The first 5 rows are patterns. Each new row is the sum of 2 different patterns, raised or lowered, with some noise. Before adding, each is slid sideways (what falls off one end comes back at the other) and multiplied by a number that may be negative. Names go in the order of the patterns.
(in the rows, 128 means zero)
Known rows, each followed by the names of its patterns:
[139 128 129 121 131 105 125 105 141 126 130 116 112  84  73 121 130 150
 125 152 183 165 127 118 130 131 129 132 113 155 120 148 141 127 108 126
 105 105] => Q_543
[138 151 135 138  91 123 132 146  86 137 157 121 132 120 153 122 110 133
 135 144 146 109  99 134 130 124 134 120 132 122 122 132 139 117 128 119
 128 183] => Q_756
[135 113 164 155 171 115 120 106 116 160 121 135 131 150 104 133 183 140
 123 156 131 183 130 134 127 104 136 122 126 140 102 114 132 147  74 134
 107 132] => Q_12
[133 132 131 167 111 123 159 102 150 126 102 123 132 101 138 139 120 131
 129 116 129 126 109 111 129 115 105 183  82 141  76 161 151 118 131 117
 127 135] => Q_872
[113 127 128 170 135 138 133 129 117 106 117 100 126  84 127 129 126 135
 108 154 102 128 135 132 123 105 108 135 108 117 145 139 145 115 156 128
 143 127] => Q_547

New rows, each followed by the names of its patterns:
[123 135 122 131 132 130 134 136 146 121 125 145 141 146 139 119 133 116
 115 138 144 108 135 144 121 132 125 132 120 122 126 123 165 114 129  92
 151 142] => Q_756 Q_872
[ 90  57  75 103  48  86  77 104  94  67  92  91  89 113  79  62  78 118
  78 102  77  83  90  59  73  68  85  89  91  94 105  94  97  90  80  73
  78  57] => Q_756 Q_12
[149  83 131 153 120 117 158 123 180 135 118 118  99 132 114 133 133 113
 101 124 134  82 135 129 160 131 107 136 144 140  74  90 104 117 147 113
 125 120] => Q_543 Q_12
[110 123 128  98 114 123 136  84 132 101 129 136  81 171 137 180  92 103
 107 109 152 114 121 121 136  99 106 173 132  99 155 111 165 132 126 118
 113 121] => Q_12 Q_872
[ 88  67 105  85 118  48  91  83  86 121  73 123  74 108  89 100 121  82
  74 118  80 116 112 110 111  70 126  92 107 102  65  88  98 146  71 107
  89 100] => Q_12 Q_547
[120 152 113 102 139 101 148  91 100 104 124 100 120 147 125 143 116 105
 109 112 119 102 124 112 111 153  85 157  83 146 151 114 151 112 120 124
 114 127] => Q_12 Q_872
[127 144 161 134 127 139 153  73 185 117 190  88 108 136 133 149 159 160
 127 123 107  93 124  92  71 151 112 126 149 132 120 163  99 122 123 115
 124 150] => Q_543 Q_872
[195 146 163 187 154 185 126 196 179 200 197 176 186 193 183 238 236 185
 164 218 179 187 139 149 198 154 156 139 194 186 214 174 156 174 167 179
 176 207] => Q_543 Q_12
[105 104  98  62  99  83  99  82  97 109 118  69 108 126  82  78  88 101
  93  89  78  88  87  94  82  51  89  64  75  89 108  77 102  99  91 128
  81 105] => Q_12 Q_547
[125 119  77 118  92 111  95 134 114  59 116 109  90 116  69 111 102 107
 138  99 115 123 110 144 120 124  99 166 109 126 112 109 145  88  97  81
 127 117] => Q_12 Q_547
[ 72 144  56  39  65  63 103  44  85  92  84  51  60  90 100  98  85  72
 112  69  84  70  65  84  65  59  92  56  74  78  30  29  55  52  67 113
  69  92] => Q_756 Q_12
[145 118 146 168 144 117 121 122 116 159 105 124 120 141 156 130 130 107
 125 115 114 139 129 148 112 127 127 111 122 134 113 125 120 103 101  93
 118 129] => Q_543 Q_872
[136 137 148 125 181 175 208 167 138 120 114 170 118 108 115 159 125 143
 188 150 133 174 124 192 127 136 140 133 149 149 155 143 118 128 149 155
 107 147] => Q_543 Q_12
[156 123 152 147 139 140 163 135  94 128 154 106 151  92 136 133 145 170
 143 144 151 134 156 147 130 131 179 136 153 138 140 156 110  99 100 148
 146 160] => Q_12 Q_547
[142 122 127 162  79 164  97 210  83 114 129 113 144  99  97  89 125 123
  95 147 105  95 143  98 108 164 123  82 142 116  93 129  83 120 129 121
 140 136] => Q_12 Q_872
[173 175 178 127 151 131 141 174 148 147 153 161 136 156 200 155 138 152
 124 195 154 169 149 144 189 169 150 157 130 140 156 169  96 171 130 168
 165 139] => Q_543 Q_12
[143 152 163 151 165 192 177 148 138 155 152 154 153 118 163 135 160 155
 162 138 146 127 149 154 138 154 143 153 122 151 140 155 144 146 134 147
 131 107] => Q_543 Q_756
[136 163  88 124  90 101 142 138 128 147 159  98 126 155 137 115 161 128
 177 111 127 121 118 143 160 172 137 104  93 128 111  35  90 110 135 125
 109 143] => Q_543 Q_12
[122 125  59 116 125 109 119 123 150 125 131 121 158 127 127 110  95 137
  98 137 122 106 117 118 132 137 118 128 126  99 109 133 134 106 122 109
  98 127] => Q_756 Q_547
[114 145 116 113 146  88 129  92 133 135 104 115 116 127  99 126 113 123
 142 105 134 146 128 125 116  98 113 136 104 128 127 126 112 121 138 127
 116 125] => Q_12 Q_872
[197 138 167 159 168 162 129 159 167 196 160 156 152 170 160 130 144 130
 150 117 153 161 158 162 129 187 130 161 165 131 145 119 132 157 157 146
 169 160] => Q_756 Q_547
[158 158 151 137 143 130 166 161 169 168 180 135 136 139 117 111  89 123
 120 148 144 153 145 131 125 142 124 116 155 151 107 149 163 115 139 104
 144 134] => Q_543 Q_12
[134 144 123 148 151 125 153 148 131 126 173 135 156 132 126 152 111 121
 107 118 138 142 142 110 160 134 132 113 174 130  84 131 138 121 122  99
 143 130] => Q_756 Q_12
[125 123 129 120 123 117 121 113 132 117  75 155  80 129  85 170 142 116
 114 146 117 110 134 124 134 135 119 133 141 104 128 111 119 140 124 105
 134 127] => Q_756 Q_872
[160 142 148 147  76 169 106 178  79 119 148 132 152 123 153 115 134 143
 109 149 126  98 166 104 131 171 150 147 150 152 130 156 135 128 149 136
 172 159] => Q_872 Q_547
[137  86  69 124 132 154 137 122 134 156 123 113 131 118 127 120 107 147
 128 128 133 116 110 175 117 130 138 133  88 114 129 127  80 115 162 116
 131 107] => Q_543 Q_756
[ 84  76  76  69  38  97  58  87  71  70  87  66  95  74  81  72  63  71
  57 105  79  66  87  65  68  71  68  55  84  43  68  77  70  78  66  89
  59  81] => Q_872 Q_547
[142 128 117 114 138  98 122 124 149 139 125 138 118 107  88 115 131 148
 157 156 179 164 131 115 118 126 113 133  91 152 125 143 147 117 132 112
 114 118] => Q_543 Q_547
[ 81 127 135 122 125 117 135 110  91 105 125 134 143 107 110 149 139 118
 122 116 126 116 117 118 141 109 129 121 120 154 128 128 119 133  93 117
 122 136] => Q_543 Q_756
[137 132 144 144 137 153 145 153 138 130 138 166 153 137 155 145 111 132
 143 160 121 138 167 138 132 124 144 140 111 139 133 147 156 126 120 118
 135 128] => Q_756 Q_547
[102 111 128 124 123 110 139 107 146 115 116 128  90 103 103 104 117  80
 131 147  95 128 109 111  92  78 123  87 120 107  94  99 112 108  66 105
  92 104] => Q_756 Q_547
[124 129 130 124 121 167 107 109 131 142 116 125 153 187 121 137 149 126
 136 124 155 114 134 129 151 154 146 100 104 120 116 136 136 125 129 127
 108 133] => Q_543 Q_756
[140 117 107 123  85 111 120 110 116 141 148 123 143 138  95 157 103 162
  82 109 108 131 125 112 108 113 128 126  79 144 127  80 133  86 127 122
 122 103] => Q_872 Q_547
[209 123 219 128 221 134 148 184 181 206 185 191 172 210 172 138 195 174
 162 178 176 179 195 176 175 221 182 159 200 181 160 177 160 188 171 191
 163 189] => Q_872 Q_547
[ 83 125  72  75  77  97  91  59  83  81  77  93  53  46  85  67  65  81
  73  53  71  59  79  86  58  89  77  93 119  80  85  76  95  37  73  80
 101  24] => Q_756 Q_12
[115  72 141  73  80 100  97  89  97  78 103  92  95  61  97  70  36 110
  83 113 113 116 130 140  90  83 104  97  96 106  86 117 104 122 104 105
 100  57] => Q_543 Q_872
[140 121 122 132 116 146 123 131 123 133 117 118 107 106 117 103 127 142
 149 129 106 126 106 110  97 105 118 112 107 123 108 113 138 114 135 103
 131 120] => Q_543 Q_547
[140 141 116 137 166 129 109 160 111 176 117 132 133 102 133  92 118 129
  96 112 137 158  82 149 108 158 131 111 159 144 178  97 137 104 109 153
 121 146] => Q_12 Q_547
[140 141 174 146 180 125 175 133 145 151 167 202 117 156 114 129 110  90
 121 153 138 151 141 119 120 133 121 117 115 109 136 168 136 154 118 118
 126 129] => Q_543 Q_547
